There are 9 hidden switches. A switch that is on adds its own fixed numbers to the row, and there is some noise. The rows also spread widely along 10 directions, which tell nothing about the answers.
Known rows, each followed by its switches (1 for on, 0 for off):
[ 0.22,  0.18,  0.25, -0.08,  0.14,  0.05,  0.13, -0.05,  0.13, -0.18,
  0.13, -0.06, -0.02,  0.05, -0.22,  0.08,  0.18,  0.14,  0.31, -0.08,
 -0.10, -0.05,  0.03,  0.09,  0.10,  0.25,  0.09,  0.07]  1 1 1 1 0 0 0 0 0
[ 0.07, -0.12,  0.03, -0.14,  0.04, -0.19,  0.05, -0.16, -0.01,  0.02,
  0.26,  0.01,  0.14, -0.12, -0.07, -0.05,  0.19,  0.14,  0.37, -0.11,
 -0.11, -0.23,  0.12,  0.06,  0.12,  0.19,  0.14, -0.19]  0 0 0 1 1 1 0 0 0
[ 0.16, -0.32, -0.04,  0.12,  0.15,  0.04,  0.09,  0.04, -0.14,  0.12,
  0.13,  0.34, -0.04,  0.14, -0.05,  0.12,  0.22, -0.09,  0.29, -0.03,
  0.02,  0.31,  0.34, -0.15, -0.01,  0.28, -0.15, -0.07]  1 0 0 1 1 0 0 1 0
[-0.24, -0.08, -0.25, -0.19, -0.09,  0.16, -0.01,  0.30, -0.12, -0.28,
  0.18,  0.22, -0.29,  0.18,  0.10,  0.00,  0.15, -0.18,  0.21,  0.14,
  0.23,  0.32, -0.01,  0.13,  0.19,  0.25, -0.08, -0.17]  1 1 1 0 0 0 1 1 1
[ 0.07,  0.22,  0.04, -0.04,  0.03,  0.11,  0.04,  0.02,  0.04, -0.18,
  0.03,  0.17, -0.02,  0.09,  0.08, -0.07,  0.18, -0.09,  0.15, -0.03,
 -0.23,  0.17,  0.12,  0.21,  0.01,  0.03,  0.18,  0.04]  1 0 0 0 0 0 0 0 1
[-0.04, -0.18,  0.01,  0.19, -0.07, -0.09, -0.03,  0.10, -0.10,  0.20,
 -0.22,  0.21, -0.03,  0.03,  0.10, -0.10,  0.03, -0.09,  0.00,  0.05,
 -0.03,  0.13,  0.04,  0.04,  0.18,  0.05,  0.01, -0.13]  1 0 0 0 0 0 1 0 0
[ 0.01, -0.21,  0.00,  0.24, -0.03, -0.17, -0.04,  0.16, -0.21,  0.09,
  0.16,  0.42, -0.03,  0.27,  0.33, -0.03,  0.02, -0.25,  0.20,  0.21,
  0.14,  0.27,  0.15, -0.24,  0.15, -0.02, -0.12,  0.01]  1 1 1 0 0 0 1 1 0
[-0.16, -0.13,  0.12,  0.30, -0.12, -0.36, -0.05, -0.09, -0.05,  0.31,
 -0.27,  0.26, -0.06,  0.20,  0.20,  0.29, -0.31,  0.04,  0.00,  0.02,
  0.07,  0.08,  0.10, -0.24,  0.09,  0.23, -0.13, -0.27]  1 0 0 0 0 0 0 0 1
[-0.17,  0.03, -0.14, -0.04, -0.17, -0.08,  0.15,  0.09, -0.25, -0.14,
  0.47,  0.24,  0.04,  0.37,  0.39,  0.35, -0.06, -0.17,  0.19,  0.12,
  0.26,  0.33,  0.25, -0.30,  0.01,  0.00, -0.17,  0.01]  1 1 0 0 1 0 0 0 1
[-0.07, -0.36,  0.03,  0.09,  0.11,  0.01, -0.15,  0.19, -0.01, -0.01,
 -0.08,  0.24, -0.07,  0.07,  0.05, -0.32, -0.14, -0.16,  0.08,  0.07,
  0.22, -0.04, -0.23, -0.17,  0.13, -0.04, -0.18, -0.14]  0 0 0 0 0 0 0 0 1
[ 0.05,  0.00, -0.10,  0.00, -0.08,  0.13,  0.09,  0.20, -0.49, -0.26,
  0.36,  0.22, -0.17,  0.33,  0.32,  0.16, -0.04, -0.17,  0.08,  0.14,
  0.15,  0.22,  0.08, -0.18,  0.10, -0.12, -0.06,  0.08]  1 1 0 1 0 0 0 0 0
[ 0.13,  0.06,  0.17,  0.05, -0.02, -0.11,  0.07,  0.07, -0.09,  0.10,
  0.14,  0.13,  0.13,  0.03,  0.07, -0.18,  0.13, -0.23,  0.03,  0.09,
  0.00,  0.11,  0.10, -0.02,  0.22, -0.26,  0.16,  0.07]  1 1 1 0 0 0 1 0 0
[ 0.11,  0.11,  0.20, -0.07,  0.05, -0.09,  0.09,  0.00,  0.23,  0.03,
  0.04,  0.04,  0.02, -0.01, -0.16,  0.13,  0.17,  0.07,  0.24, -0.01,
 -0.06,  0.03,  0.14,  0.24,  0.19,  0.28,  0.12, -0.07]  1 1 0 0 1 0 1 1 1
[-0.09,  0.18,  0.06, -0.01, -0.12, -0.16, -0.09, -0.02, -0.19,  0.21,
 -0.32,  0.19, -0.19,  0.08,  0.12,  0.02, -0.02, -0.21, -0.23, -0.08,
 -0.15,  0.11,  0.12,  0.02,  0.12,  0.03,  0.23, -0.37]  1 1 0 0 1 0 0 0 0
[-0.14, -0.01, -0.16, -0.11, -0.07,  0.13,  0.04,  0.05, -0.17, -0.04,
 -0.16,  0.07, -0.21,  0.07, -0.03,  0.11,  0.10,  0.00,  0.00, -0.07,
 -0.02,  0.22,  0.09,  0.10,  0.02,  0.33,  0.02, -0.30]  1 1 0 0 0 0 0 0 0
[-0.18, -0.10,  0.02,  0.11, -0.15, -0.17, -0.03,  0.12,  0.15,  0.03,
 -0.06,  0.08, -0.11,  0.06,  0.14,  0.00, -0.19,  0.13,  0.38,  0.09,
  0.08,  0.00, -0.16,  0.19,  0.28,  0.34, -0.05, -0.15]  1 1 0 1 1 0 0 0 1
[-0.10, -0.18, -0.08,  0.20, -0.05, -0.01,  0.12,  0.08, -0.13,  0.23,
 -0.23,  0.27, -0.06,  0.11,  0.04,  0.28,  0.09, -0.16, -0.05, -0.02,
  0.18,  0.39,  0.24, -0.18, -0.03,  0.24, -0.23,  0.01]  0 0 0 0 1 0 1 0 0
[-0.24, -0.03, -0.18,  0.03, -0.25, -0.07,  0.00,  0.19, -0.10,  0.20,
 -0.27,  0.25, -0.28,  0.00,  0.06,  0.15,  0.03, -0.18, -0.06,  0.04,
  0.12,  0.37,  0.09,  0.15,  0.24,  0.22,  0.05, -0.28]  1 0 0 1 1 1 1 0 1
[-0.04, -0.27, -0.07,  0.06, -0.13, -0.10,  0.10,  0.18, -0.05,  0.11,
  0.27,  0.13,  0.22,  0.02,  0.18, -0.18,  0.08, -0.14,  0.24,  0.15,
  0.16,  0.09,  0.05,  0.03,  0.24, -0.14, -0.03,  0.06]  1 0 0 0 1 0 1 0 0
[-0.08,  0.23,  0.18, -0.20,  0.01, -0.16, -0.09,  0.05,  0.31, -0.11,
  0.02,  0.02,  0.01, -0.03, -0.14, -0.11,  0.03, -0.23, -0.11,  0.02,
  0.17, -0.14, -0.17,  0.02,  0.18, -0.08,  0.14, -0.07]  0 0 0 0 0 1 1 0 1
[ 0.01, -0.15, -0.09,  0.21, -0.06, -0.03,  0.09,  0.10, -0.38,  0.08,
  0.14,  0.38, -0.06,  0.27,  0.38,  0.12,  0.01, -0.20,  0.17,  0.11,
  0.02,  0.47,  0.27, -0.23,  0.04, -0.07, -0.12,  0.02]  1 1 1 0 0 0 0 0 1
[ 0.08,  0.09,  0.05,  0.13,  0.10, -0.12, -0.01, -0.07,  0.12, -0.12,
  0.07,  0.40,  0.06,  0.19,  0.15,  0.05,  0.28, -0.10,  0.31,  0.02,
 -0.22,  0.30,  0.28, -0.05, -0.07,  0.25,  0.02,  0.06]  1 0 0 0 0 1 1 0 1
[-0.03, -0.09,  0.03,  0.01,  0.03, -0.31, -0.08, -0.05,  0.19,  0.00,
  0.19,  0.32,  0.05,  0.10,  0.06, -0.05,  0.19, -0.13,  0.38,  0.09,
 -0.03,  0.14,  0.21, -0.02,  0.12,  0.32, -0.04, -0.22]  1 1 0 1 0 0 1 1 1
[ 0.05, -0.23, -0.04, -0.04,  0.08, -0.07,  0.12, -0.07, -0.22,  0.17,
 -0.01,  0.15, -0.06, -0.02, -0.12,  0.18,  0.13,  0.04,  0.20, -0.12,
 -0.04,  0.17,  0.27, -0.06,  0.05,  0.30, -0.05, -0.26]  0 1 0 1 1 0 0 0 1

New rows. What belongs after each?
[ 0.02, -0.20, -0.03,  0.09, -0.16, -0.11,  0.05,  0.09, -0.47,  0.35,
 -0.23,  0.12, -0.20,  0.01,  0.05,  0.12, -0.04, -0.08, -0.19,  0.03,
  0.05,  0.13,  0.10, -0.04,  0.30,  0.05,  0.06, -0.32]  1 1 0 1 0 0 1 0 0
[-0.07, -0.32, -0.06,  0.14, -0.09, -0.13,  0.06,  0.15, -0.17,  0.43,
 -0.37,  0.16, -0.21, -0.06, -0.12,  0.15, -0.03, -0.08, -0.05,  0.01,
  0.15,  0.30,  0.09,  0.01,  0.29,  0.28, -0.09, -0.37]  1 1 0 1 1 0 1 0 1
[-0.22,  0.10, -0.03,  0.01, -0.18, -0.43, -0.06, -0.26,  0.08,  0.16,
 -0.03,  0.20,  0.19,  0.05,  0.19,  0.07,  0.16, -0.05,  0.12, -0.04,
 -0.20,  0.04,  0.31,  0.00,  0.03,  0.22,  0.15, -0.29]  1 0 0 0 0 0 1 0 0
[-0.08, -0.35, -0.08,  0.03,  0.06,  0.05, -0.15,  0.29, -0.10, -0.06,
 -0.08,  0.32, -0.30,  0.11,  0.07, -0.22,  0.02, -0.13,  0.23,  0.16,
  0.16,  0.17, -0.16,  0.04,  0.27,  0.25, -0.11, -0.27]  1 1 1 0 0 0 1 1 1
[-0.01,  0.08,  0.16,  0.20, -0.07, -0.35,  0.04, -0.13,  0.20,  0.27,
 -0.05,  0.17,  0.11,  0.00,  0.08, -0.07,  0.10, -0.02,  0.37, -0.03,
 -0.21,  0.14,  0.22,  0.11,  0.13,  0.22,  0.11, -0.08]  1 1 1 1 1 0 0 0 0
[-0.01,  0.23,  0.15,  0.09, -0.16, -0.29,  0.13, -0.18, -0.13,  0.32,
 -0.22,  0.09, -0.03,  0.06,  0.11,  0.37, -0.08,  0.09, -0.07, -0.11,
 -0.22,  0.04,  0.29,  0.10,  0.10,  0.10,  0.25, -0.24]  1 0 0 0 1 0 0 0 1
[-0.18, -0.08,  0.04, -0.07, -0.15, -0.22,  0.08,  0.03, -0.11,  0.28,
 -0.11, -0.04, -0.08,  0.04, -0.04,  0.26, -0.23, -0.02, -0.11, -0.03,
  0.27,  0.00,  0.01, -0.10,  0.26,  0.13, -0.01, -0.38]  1 1 0 0 1 0 0 0 1
[ 0.00, -0.03,  0.07, -0.16,  0.14,  0.04, -0.03,  0.13,  0.16, -0.20,
  0.33,  0.17,  0.12,  0.17, -0.01, -0.19,  0.13, -0.30,  0.12,  0.02,
  0.23,  0.02, -0.02, -0.22,  0.03, -0.06, -0.07,  0.00]  1 0 0 0 1 0 0 0 0
[-0.11, -0.09, -0.07,  0.12, -0.11, -0.13, -0.03,  0.24, -0.22,  0.05,
  0.18,  0.44, -0.05,  0.30,  0.41, -0.03, -0.03, -0.44,  0.01,  0.20,
  0.24,  0.35,  0.12, -0.30,  0.17, -0.23, -0.09,  0.01]  1 0 1 0 1 0 1 0 1
[ 0.04, -0.20,  0.08, -0.01,  0.15, -0.04, -0.09,  0.01, -0.04, -0.02,
  0.00,  0.13, -0.02,  0.09, -0.03, -0.13,  0.00, -0.02,  0.10, -0.03,
  0.04, -0.13, -0.07, -0.15,  0.10,  0.11, -0.04, -0.23]  1 0 0 0 0 0 0 0 0
[ 0.17, -0.02,  0.21,  0.23, -0.09, -0.28,  0.05, -0.03, -0.27,  0.17,
  0.02,  0.15,  0.00,  0.14,  0.20,  0.16, -0.09,  0.06,  0.10,  0.09,
 -0.09, -0.05,  0.08, -0.05,  0.24, -0.01,  0.08, -0.05]  1 1 0 1 0 0 1 0 0
[ 0.25,  0.09,  0.16,  0.05,  0.22,  0.25,  0.17,  0.13,  0.02, -0.24,
  0.11,  0.10, -0.09,  0.17, -0.07,  0.10,  0.10, -0.01,  0.18, -0.01,
  0.00,  0.17,  0.01,  0.01,  0.01,  0.06, -0.04,  0.25]  1 0 1 0 0 0 0 0 1
[ 0.12, -0.02,  0.08,  0.06,  0.11,  0.16, -0.07,  0.28, -0.30, -0.14,
 -0.02,  0.34, -0.32,  0.25,  0.13, -0.05,  0.07, -0.32, -0.09,  0.14,
  0.13,  0.19, -0.05, -0.16,  0.11, -0.10, -0.04,  0.06]  0 1 1 0 0 0 1 1 0
[ 0.08,  0.08, -0.02,  0.04,  0.02,  0.27,  0.14,  0.22, -0.19, -0.04,
 -0.10,  0.22, -0.20,  0.08, -0.01,  0.14,  0.23, -0.20, -0.03,  0.02,
  0.07,  0.44,  0.15,  0.04,  0.02,  0.08, -0.05,  0.18]  0 1 0 0 1 1 1 0 0
[-0.15,  0.03, -0.01, -0.03, -0.05, -0.37, -0.03, -0.14,  0.16,  0.13,
  0.16,  0.35,  0.18,  0.14,  0.09,  0.13,  0.22, -0.23,  0.16, -0.01,
  0.00,  0.15,  0.41, -0.18, -0.02,  0.25,  0.01, -0.25]  1 0 0 0 1 0 1 1 0
[-0.16, -0.18, -0.14,  0.07, -0.07, -0.09,  0.15,  0.10,  0.11,  0.09,
  0.05,  0.20, -0.02,  0.05, -0.04,  0.13,  0.19, -0.10,  0.31,  0.07,
  0.19,  0.49,  0.22, -0.03,  0.10,  0.40, -0.22, -0.08]  1 1 1 1 0 0 1 0 1
[ 0.05,  0.19,  0.16, -0.09, -0.13, -0.05, -0.05,  0.09, -0.30, -0.02,
 -0.11, -0.10, -0.26,  0.06,  0.09,  0.08, -0.23,  0.10, -0.17,  0.01,
  0.01, -0.27, -0.24,  0.13,  0.34, -0.09,  0.27, -0.24]  1 1 0 0 0 1 0 0 0
[-0.06,  0.15,  0.08, -0.06, -0.02, -0.11, -0.09,  0.07,  0.22, -0.27,
  0.27,  0.21,  0.09,  0.19,  0.24, -0.31,  0.05, -0.19,  0.29,  0.10,
 -0.05,  0.05, -0.03,  0.04,  0.09, -0.07,  0.06,  0.01]  1 1 0 0 0 0 0 0 1
[-0.11,  0.20,  0.17, -0.04, -0.03, -0.32, -0.11, -0.07,  0.14, -0.16,
  0.17,  0.25,  0.06,  0.31,  0.18,  0.16, -0.08, -0.18,  0.05,  0.07,
  0.12, -0.06,  0.04, -0.28,  0.05,  0.07, -0.02, -0.11]  1 0 0 0 0 0 1 0 1
[ 0.07,  0.49,  0.27,  0.02, -0.04, -0.06, -0.06,  0.00, -0.09, -0.09,
 -0.27,  0.10, -0.29,  0.23,  0.11,  0.26, -0.18, -0.05, -0.22, -0.04,
 -0.15, -0.02, -0.05,  0.04,  0.11,  0.01,  0.24, -0.13]  1 1 0 0 0 0 0 0 1
[ 0.11, -0.05,  0.01,  0.02, -0.06,  0.13, -0.04,  0.18, -0.40, -0.24,
  0.00,  0.15, -0.32,  0.14,  0.24, -0.06,  0.04,  0.12,  0.33,  0.10,
 -0.17, -0.07, -0.17,  0.22,  0.27,  0.12,  0.12,  0.01]  0 1 1 1 1 0 1 0 0
[ 0.04,  0.06,  0.00,  0.05,  0.01,  0.27,  0.04,  0.33, -0.10, -0.13,
 -0.01,  0.16, -0.21,  0.03,  0.08, -0.20,  0.06, -0.23,  0.06,  0.10,
  0.12,  0.34, -0.12,  0.14,  0.15, -0.18,  0.02,  0.20]  0 1 1 0 0 1 0 0 1
[ 0.06,  0.39,  0.29,  0.08,  0.00, -0.20,  0.14, -0.13,  0.26,  0.11,
 -0.05,  0.12,  0.10,  0.12, -0.02,  0.28,  0.04, -0.09, -0.01, -0.11,
 -0.08,  0.16,  0.25, -0.01, -0.02,  0.07,  0.12,  0.06]  1 0 0 0 1 0 0 0 1
[-0.05,  0.06,  0.09,  0.07, -0.06, -0.16, -0.08,  0.01,  0.10, -0.25,
  0.24,  0.18,  0.06,  0.23,  0.33, -0.04, -0.13,  0.08,  0.39,  0.10,
 -0.06, -0.11, -0.07,  0.02,  0.08,  0.08,  0.01,  0.01]  1 0 0 0 0 0 0 0 1
[-0.19, -0.40, -0.10,  0.19, -0.02, -0.04, -0.04,  0.17, -0.04,  0.22,
 -0.19,  0.26, -0.12,  0.13,  0.05,  0.00, -0.04, -0.11,  0.13,  0.04,
  0.23,  0.30,  0.06, -0.16,  0.08,  0.35, -0.31, -0.25]  1 1 0 0 1 0 0 0 0
[-0.27,  0.17,  0.04,  0.04, -0.28, -0.33, -0.01,  0.00, -0.10,  0.22,
 -0.26,  0.15, -0.23,  0.05,  0.16,  0.35, -0.10, -0.04, -0.03,  0.00,
  0.00,  0.10,  0.13,  0.13,  0.21,  0.27,  0.16, -0.31]  0 1 1 0 1 0 1 1 1
[-0.07, -0.14, -0.06,  0.18, -0.11,  0.14,  0.19,  0.21, -0.10,  0.17,
 -0.15,  0.01, -0.11, -0.07, -0.01,  0.06,  0.00,  0.00,  0.13,  0.04,
  0.21,  0.36,  0.01,  0.11,  0.13,  0.14, -0.13,  0.14]  0 1 1 0 0 1 0 0 0
[-0.18, -0.19, -0.11,  0.34, -0.33, -0.37, -0.04,  0.12, -0.37,  0.31,
 -0.10,  0.39, -0.22,  0.18,  0.47,  0.16, -0.18, -0.05,  0.19,  0.23,
  0.01,  0.31,  0.15,  0.03,  0.33,  0.13, -0.01, -0.23]  1 1 1 1 0 0 1 1 1
[-0.11,  0.02, -0.05,  0.03, -0.10,  0.03,  0.18,  0.14,  0.15,  0.02,
  0.19,  0.07,  0.19,  0.00,  0.02, -0.01,  0.19, -0.30,  0.03,  0.10,
  0.26,  0.37,  0.18, -0.06,  0.02, -0.06, -0.15,  0.26]  0 1 0 0 0 0 1 0 0
[ 0.07,  0.19,  0.27,  0.13, -0.08, -0.21,  0.15, -0.04,  0.11, -0.06,
  0.25,  0.00,  0.13,  0.22,  0.17,  0.37, -0.24,  0.17,  0.28,  0.05,
  0.10, -0.13,  0.02, -0.05,  0.12,  0.02, -0.01,  0.18]  1 0 0 0 1 0 0 0 1
[-0.15, -0.25, -0.08,  0.31, -0.22, -0.22, -0.02,  0.20, -0.35,  0.35,
 -0.08,  0.35, -0.21,  0.17,  0.37,  0.11, -0.27, -0.16,  0.09,  0.16,
  0.18,  0.37,  0.06, -0.16,  0.27,  0.02, -0.10, -0.19]  1 1 0 1 1 1 0 0 1
